The rows are grouped in 4 ways, from coarse to fine. Each group lies inside one group of the grouping before and may be the whole of it. The rows also spread widely along 14 directions, which tell nothing about the answers.
Known rows, each followed by its group in each grouping:
-6 -42 37 19 29 1 -39 51 -5 19 -25 -11 -17 -22 -22 -3 -14 3 -2 -30 23 -2 -6 -53 60 28 -1 21 -5 -11 -> Z187 Z730 Z335 Z844
-45 3 -3 11 -21 25 21 -18 -5 1 28 -36 4 -10 20 -15 -59 44 -37 -73 31 -4 0 27 -1 -20 -8 23 -22 -24 -> Z187 Z177 Z666 Z966
36 40 16 -33 44 -33 -98 37 14 -10 1 26 -28 25 -25 68 -24 -17 -19 14 3 25 -10 12 16 17 62 -19 -40 -36 -> Z23 Z640 Z351 Z809
32 12 0 2 -15 25 -22 -26 2 6 3 -4 -52 -15 -3 -6 -10 -1 -16 -5 17 17 25 -10 25 -14 35 28 72 -10 -> Z187 Z730 Z335 Z390
-46 17 17 17 -11 8 -16 1 3 31 -15 -53 -4 26 19 9 -3 -1 68 -15 8 6 3 -11 -16 26 -30 15 -44 -30 -> Z23 Z292 Z704 Z128
-13 -43 3 11 -20 12 9 -2 14 -11 -24 -32 1 2 7 -16 -6 -15 -42 -22 10 8 34 -24 1 2 -19 33 19 14 -> Z187 Z177 Z666 Z612
20 -19 21 -16 -2 -3 8 67 -15 40 7 -11 -1 42 31 -1 -32 0 43 -24 -9 13 -38 -40 -8 -23 -13 7 -17 -16 -> Z23 Z292 Z704 Z796
21 -15 -8 -33 3 -3 -1 26 -4 -11 -17 14 -8 10 8 -17 -30 -19 -22 -25 4 -18 32 18 34 -2 2 46 -20 -40 -> Z23 Z292 Z416 Z212
8 -33 34 23 -1 -1 0 36 -15 25 -3 -18 -22 20 10 3 -20 -1 40 -26 10 12 -4 -51 8 8 -22 39 -22 -5 -> Z23 Z292 Z77 Z776
18 18 24 -6 7 -25 -15 -12 -7 -15 -4 -8 -10 11 8 12 22 -1 -26 6 -2 12 2 9 1 -14 0 -11 -14 -17 -> Z187 Z177 Z666 Z612
3 -49 51 -14 12 -29 -35 12 -48 -9 -20 -11 -38 -15 -42 15 20 -4 -4 4 61 19 -10 4 58 -26 17 33 -43 -37 -> Z187 Z730 Z335 Z390
-34 3 16 22 9 -1 17 7 21 -5 -6 -18 8 5 6 6 10 -7 -9 -7 -14 10 0 -10 0 17 -19 6 -14 11 -> Z23 Z640 Z351 Z809
-29 29 50 2 27 17 -40 17 22 11 28 0 6 6 -5 27 -16 -7 -9 -17 -2 -1 -3 6 15 4 -2 11 -31 -20 -> Z23 Z640 Z351 Z809
-7 -30 -3 8 -8 -33 0 4 -8 -30 -38 -32 4 12 16 -7 -3 14 -44 -17 6 5 5 0 -4 -13 -27 -22 -25 -13 -> Z187 Z177 Z666 Z612
11 7 18 -17 -3 4 5 -8 -17 15 -9 -23 -50 38 4 14 23 3 6 14 24 29 5 13 16 -32 29 17 18 -44 -> Z187 Z730 Z335 Z844
12 -1 0 -33 0 -5 -5 20 10 9 0 -7 2 -1 -13 18 18 -31 -11 17 0 41 -29 -15 -3 -7 45 0 29 24 -> Z187 Z177 Z666 Z966
-6 53 -30 -5 -42 -14 -34 -68 -9 -17 5 -15 3 -30 17 -19 -30 1 50 -5 3 -8 16 53 -25 -14 -16 8 -35 -25 -> Z23 Z640 Z351 Z809
18 -14 3 -19 -12 -14 17 7 -12 -9 -25 -18 -25 35 8 11 29 -24 -17 12 5 27 11 0 2 -9 12 17 7 -16 -> Z23 Z292 Z704 Z796
-19 -41 29 -7 3 21 -40 49 1 2 -36 -35 21 12 13 -13 -5 -21 -61 -43 3 -14 14 -36 27 14 -27 -5 9 -19 -> Z23 Z292 Z416 Z212
-79 -3 20 -1 16 18 45 14 38 5 -2 -20 7 5 -13 10 23 10 -11 19 1 13 -30 22 12 -46 -1 -14 18 1 -> Z187 Z177 Z666 Z612
18 8 -30 23 -5 -10 -24 8 -1 13 -32 -4 -57 -9 2 -8 -42 28 67 1 5 2 -7 -20 20 -7 11 -8 33 -26 -> Z23 Z292 Z416 Z212
93 26 18 -34 2 -38 -44 9 -40 19 23 30 2 -21 17 -16 -19 -26 50 -14 -11 -2 -8 -19 10 8 6 36 -42 -13 -> Z187 Z177 Z666 Z612
-32 11 21 44 13 -34 -1 -33 30 -44 5 3 -19 -15 -30 39 2 -7 4 16 5 19 24 16 -5 27 -12 37 -67 21 -> Z23 Z640 Z351 Z809
19 -28 47 37 21 28 -46 18 8 18 -31 4 -50 -3 -11 -14 1 -14 3 -2 9 -14 46 -51 66 9 -16 41 51 -24 -> Z23 Z640 Z351 Z809
24 20 36 -10 14 5 22 -3 -9 -2 15 8 -48 31 2 24 31 -7 -31 7 7 20 15 15 27 -18 27 33 14 -33 -> Z23 Z292 Z704 Z128
61 52 27 -3 34 -23 -13 24 -39 22 -3 0 -42 37 33 17 25 16 -5 -19 -14 8 -11 -15 31 27 23 -19 -6 -59 -> Z23 Z292 Z704 Z128
17 38 39 -24 7 22 -25 -2 -5 14 35 -1 2 -3 0 20 25 -36 -34 -11 -2 25 -6 -4 12 12 36 22 19 1 -> Z23 Z640 Z351 Z809
-27 -46 62 20 3 -12 -23 17 3 4 -22 -44 -5 20 -18 29 38 -20 2 16 21 34 -8 -45 -5 -5 -21 7 -22 15 -> Z187 Z177 Z666 Z966
-10 20 48 13 15 -26 -15 -15 -5 1 -12 -34 -12 34 5 31 45 -11 10 10 6 20 17 -2 -7 26 -16 13 -60 -25 -> Z187 Z177 Z666 Z612

New rows, each followed by its group in each grouping:
4 31 42 19 -3 23 31 -4 -7 32 34 -14 -5 -1 24 -4 32 -7 22 -12 -21 16 -20 -33 -1 3 -11 16 32 15 -> Z23 Z292 Z77 Z776
-27 56 39 -32 -26 13 2 -37 -3 3 32 -38 25 25 23 24 64 -30 -10 22 -15 31 -24 32 -44 -38 -2 -26 6 -1 -> Z23 Z292 Z77 Z776
-26 38 2 4 14 12 -6 -9 45 -9 -7 -3 -4 15 4 15 7 -20 -17 8 -21 2 33 19 3 23 2 14 1 -11 -> Z23 Z640 Z351 Z809
22 4 12 -19 -14 -16 -1 -8 -34 2 -17 -12 -14 10 15 -13 36 -8 12 21 0 15 -20 10 10 -48 -1 -19 21 -26 -> Z23 Z640 Z351 Z809
11 15 -7 6 24 -25 10 14 12 -14 -19 -1 -9 -11 0 8 23 8 -44 5 -18 18 -21 -14 18 11 23 -37 30 11 -> Z187 Z177 Z666 Z612
-5 -3 30 -11 -10 -28 -53 -5 -14 -34 0 -16 14 -10 -5 19 3 -10 -37 -4 8 8 -14 12 -9 -25 -15 -28 -36 -6 -> Z23 Z292 Z77 Z776
19 -4 -23 15 0 -24 -10 -15 8 -26 -36 -3 -50 -5 -6 2 -14 13 -15 5 10 11 29 2 21 5 16 8 13 -15 -> Z187 Z730 Z335 Z390
-23 58 44 7 39 -13 -22 7 -5 18 26 -11 0 -2 -10 44 25 -5 18 -12 0 22 -29 2 16 54 23 5 -63 -17 -> Z23 Z640 Z351 Z809
-19 24 21 10 39 -6 -26 15 22 8 -9 3 -47 0 -26 33 0 21 15 19 12 14 -15 5 39 -4 32 -11 5 -29 -> Z187 Z730 Z335 Z390
-33 -30 -12 -18 2 29 37 49 -2 11 8 -9 0 -18 -8 -6 -33 12 -48 -46 19 12 -39 -4 39 -18 36 12 37 2 -> Z23 Z292 Z77 Z776
-15 11 23 -8 17 15 -32 29 19 15 15 5 -8 -4 -13 19 -34 -13 9 -21 9 -2 3 -4 25 16 14 35 -22 -19 -> Z23 Z292 Z704 Z796
6 -5 10 -10 24 -19 7 11 -26 -1 -17 -14 -20 -10 -16 12 25 -4 -38 -21 28 21 -1 -1 47 38 39 28 -21 -22 -> Z187 Z177 Z666 Z612
-11 -17 -7 -22 -7 -48 11 9 2 -24 -13 4 19 -16 -21 10 15 -34 36 35 -5 27 -32 14 -12 -16 -1 8 -49 27 -> Z23 Z640 Z351 Z809
10 28 -3 5 4 -22 -68 -19 21 -15 -18 -10 -19 -14 -16 25 -11 -18 12 8 5 13 28 -4 0 43 16 12 -27 -5 -> Z187 Z730 Z335 Z844
52 -15 -8 -32 -1 -21 1 17 -3 -2 -3 27 -32 14 -1 -3 -32 -10 17 11 7 11 8 9 14 -43 22 39 -1 -20 -> Z187 Z177 Z666 Z612
28 6 18 -5 -27 -29 -26 -34 -30 -31 5 0 -3 -44 -2 -10 22 -10 -8 12 3 8 -17 8 0 -42 -12 -17 10 10 -> Z23 Z292 Z704 Z128
31 7 20 -23 -7 10 -16 19 -22 17 -2 -6 0 6 28 -22 1 -14 -11 -23 -9 -9 0 -12 20 -15 -8 4 21 -30 -> Z23 Z292 Z704 Z796
26 -43 27 19 4 -7 11 24 21 -7 -9 -7 -33 41 2 20 -6 -11 -29 3 2 31 22 -45 -7 -11 -2 33 13 18 -> Z187 Z177 Z666 Z966
25 13 -28 -14 1 -35 -13 24 -11 -2 -39 -10 -21 44 34 -2 -21 21 17 4 -15 5 -16 13 -6 -29 -1 -47 -10 -49 -> Z23 Z640 Z351 Z809
8 -17 59 -14 7 -28 -35 7 -48 -8 9 7 8 -48 -26 -3 34 -11 2 10 20 8 -53 1 40 -49 -5 -13 -18 -4 -> Z23 Z640 Z351 Z809
-5 13 16 -30 24 23 -39 42 10 32 -32 -24 -2 46 10 15 18 -39 -13 -10 -4 9 20 -14 28 43 23 14 3 -43 -> Z23 Z640 Z351 Z809
42 19 32 2 19 -50 -36 -4 -12 -23 -11 23 17 -27 17 -25 11 -1 0 5 -30 -32 2 2 18 -17 -49 -24 -39 -18 -> Z187 Z177 Z666 Z612
2 -26 5 7 15 -17 -9 7 -13 -18 -51 -10 -12 -33 -10 -26 30 7 -48 -1 8 -9 1 -9 57 -8 -3 -23 36 -16 -> Z187 Z177 Z666 Z612
-11 16 56 18 12 1 -23 18 -20 21 13 -33 -6 16 13 25 19 7 0 -24 4 17 -27 -31 5 14 -9 -15 -19 -15 -> Z23 Z292 Z77 Z776
62 -19 65 34 16 -9 50 31 11 -1 71 46 -44 34 5 35 -25 -2 -6 -4 -17 42 -11 -51 -12 -36 0 65 -2 46 -> Z23 Z640 Z351 Z809
-6 -4 2 -4 -17 -25 -20 9 -3 -2 6 -22 23 -9 12 1 -30 8 14 -16 -1 14 -36 -10 -31 -23 -16 -23 -31 13 -> Z187 Z177 Z666 Z612
-23 -31 44 44 9 3 12 20 -19 36 -26 -33 -36 3 7 -21 9 34 59 -9 17 -1 -17 -43 37 -19 -39 7 5 -27 -> Z187 Z730 Z335 Z390
20 -12 -2 -2 -15 28 -10 13 15 27 6 -2 -33 -5 0 -10 -36 -5 25 -6 8 17 2 -32 12 -23 21 34 59 7 -> Z187 Z730 Z335 Z844
32 -47 1 1 -37 -22 1 -6 -31 -27 -17 -25 -15 32 25 -10 -24 -6 -30 -28 19 17 29 -5 -18 -25 -25 33 -29 -13 -> Z23 Z640 Z351 Z809
48 -29 6 -27 -23 -40 -21 -1 1 -39 -29 -2 -11 42 4 20 26 -51 -23 45 -10 38 20 -3 -32 -35 -2 3 -4 12 -> Z23 Z640 Z351 Z809
35 14 11 13 3 -25 -25 -27 -6 -13 6 26 -44 -47 -22 -4 -10 6 34 17 10 4 5 2 32 -17 11 27 4 -2 -> Z187 Z730 Z335 Z390
73 21 -4 -32 20 -36 24 2 -11 -20 7 45 -37 7 4 2 9 1 -30 19 -11 11 0 29 29 -38 39 11 13 -23 -> Z187 Z177 Z666 Z966
-23 -16 18 -20 -28 12 -22 9 -12 10 11 -43 31 11 10 7 -13 -31 -9 -35 17 26 -7 -11 -24 8 -5 28 -35 6 -> Z23 Z640 Z351 Z809
30 24 3 9 13 0 -8 5 -8 20 9 -4 -7 -31 6 -7 -8 -6 -6 -41 -1 9 3 -35 27 62 26 35 3 7 -> Z187 Z177 Z666 Z966
-5 4 29 4 21 -49 -71 51 -14 23 -17 -24 -20 29 -14 56 -18 7 86 12 14 32 -55 -31 -12 13 6 -32 -81 -23 -> Z23 Z292 Z77 Z776
-65 4 34 15 13 6 -9 -1 26 7 10 -34 9 -16 -31 36 14 -15 5 -6 22 30 -11 -10 1 35 11 28 -36 21 -> Z187 Z177 Z666 Z612
-17 24 -19 -6 7 -9 -1 -4 18 -1 -2 -23 -30 12 -18 46 -3 3 -12 3 19 48 -10 10 -6 23 61 6 -1 -1 -> Z187 Z177 Z666 Z612
26 -16 -13 -11 1 -24 -23 -15 -19 -28 -43 12 -59 -22 -35 3 24 -6 -14 41 28 20 3 22 52 -38 43 -3 47 -25 -> Z23 Z640 Z351 Z809
-26 4 27 15 -13 12 0 -12 -12 8 9 -52 1 -3 10 9 14 4 -31 -37 17 29 -8 -22 -6 24 2 7 -3 7 -> Z187 Z730 Z335 Z390
-10 26 45 33 46 11 15 16 21 15 20 23 -20 -19 4 -12 -10 26 5 -21 -17 -26 5 -10 53 8 -20 24 -5 -21 -> Z187 Z730 Z335 Z390
-23 30 15 -3 15 -1 48 20 17 25 22 -19 -3 37 17 27 15 13 12 2 -15 35 -42 -2 -20 -14 17 -12 -3 1 -> Z187 Z177 Z666 Z612
26 15 24 1 22 27 -14 44 -7 41 2 1 -14 7 22 -13 -4 2 -9 -27 -17 0 -20 -41 39 3 14 -10 55 -20 -> Z23 Z640 Z351 Z809
30 -2 -38 6 -5 3 31 15 25 -3 -15 -2 -38 27 26 -7 -34 24 -34 -9 -16 18 6 -15 -3 -26 23 -12 70 0 -> Z187 Z177 Z666 Z612
17 19 38 -2 14 -25 -44 -2 -34 -11 23 9 -3 -50 -21 15 4 -7 -10 -22 17 4 -23 -1 35 20 15 12 -40 -6 -> Z23 Z292 Z77 Z776
10 0 8 -9 11 -28 -19 3 -29 -16 -28 -11 -20 -13 -11 8 20 -8 -25 -12 20 5 6 8 41 28 17 11 -27 -33 -> Z23 Z292 Z704 Z796
38 24 20 -19 1 -16 -51 -26 -19 -3 7 8 -28 -16 -10 6 -4 -7 9 5 21 5 13 20 22 -18 21 23 -15 -34 -> Z187 Z177 Z666 Z966
11 9 19 30 6 2 -40 0 2 23 -1 -18 -31 3 6 6 -38 10 37 -31 16 2 24 -32 10 34 -6 39 -25 -22 -> Z187 Z177 Z666 Z612
17 -40 15 -50 -17 -35 -18 26 -46 -22 -12 -15 11 7 -3 6 2 -22 -36 -15 28 18 -22 15 7 -33 7 5 -48 -23 -> Z23 Z292 Z704 Z796
2 34 12 19 7 -1 -26 12 28 -2 34 6 11 -9 14 16 -41 6 -7 -23 -27 9 -21 -20 -21 7 -4 -16 -6 24 -> Z23 Z640 Z351 Z809
37 10 19 9 -6 12 -91 6 8 11 -26 -19 -53 28 4 24 -14 -10 2 7 9 14 27 -37 6 -2 14 -13 49 -30 -> Z23 Z292 Z704 Z128
25 -8 -4 -42 -37 -15 -29 -16 -22 -24 9 -19 54 -52 4 -18 15 -45 -63 -22 -1 21 -19 -9 -18 0 10 -6 11 45 -> Z187 Z177 Z666 Z612
25 33 -9 -7 6 36 8 13 20 29 -9 2 7 4 36 -34 7 -34 -9 -23 -41 -12 32 -27 23 44 1 28 56 -6 -> Z23 Z640 Z351 Z809
21 23 23 36 25 -30 -70 4 -7 7 -28 -13 -39 -18 -7 15 6 29 21 10 2 9 -22 -38 25 9 6 -55 18 -18 -> Z187 Z177 Z666 Z612
8 12 -27 -2 -2 -14 -5 -20 -7 -2 -38 -12 -24 -12 8 -25 -5 9 14 -6 9 -11 27 20 29 9 3 15 -1 -40 -> Z187 Z177 Z666 Z966
36 19 39 12 -3 -32 -30 -16 -30 -9 2 -4 2 -12 16 -4 31 -13 10 4 -15 7 -9 -17 -1 -2 -27 -12 -20 0 -> Z23 Z640 Z351 Z809
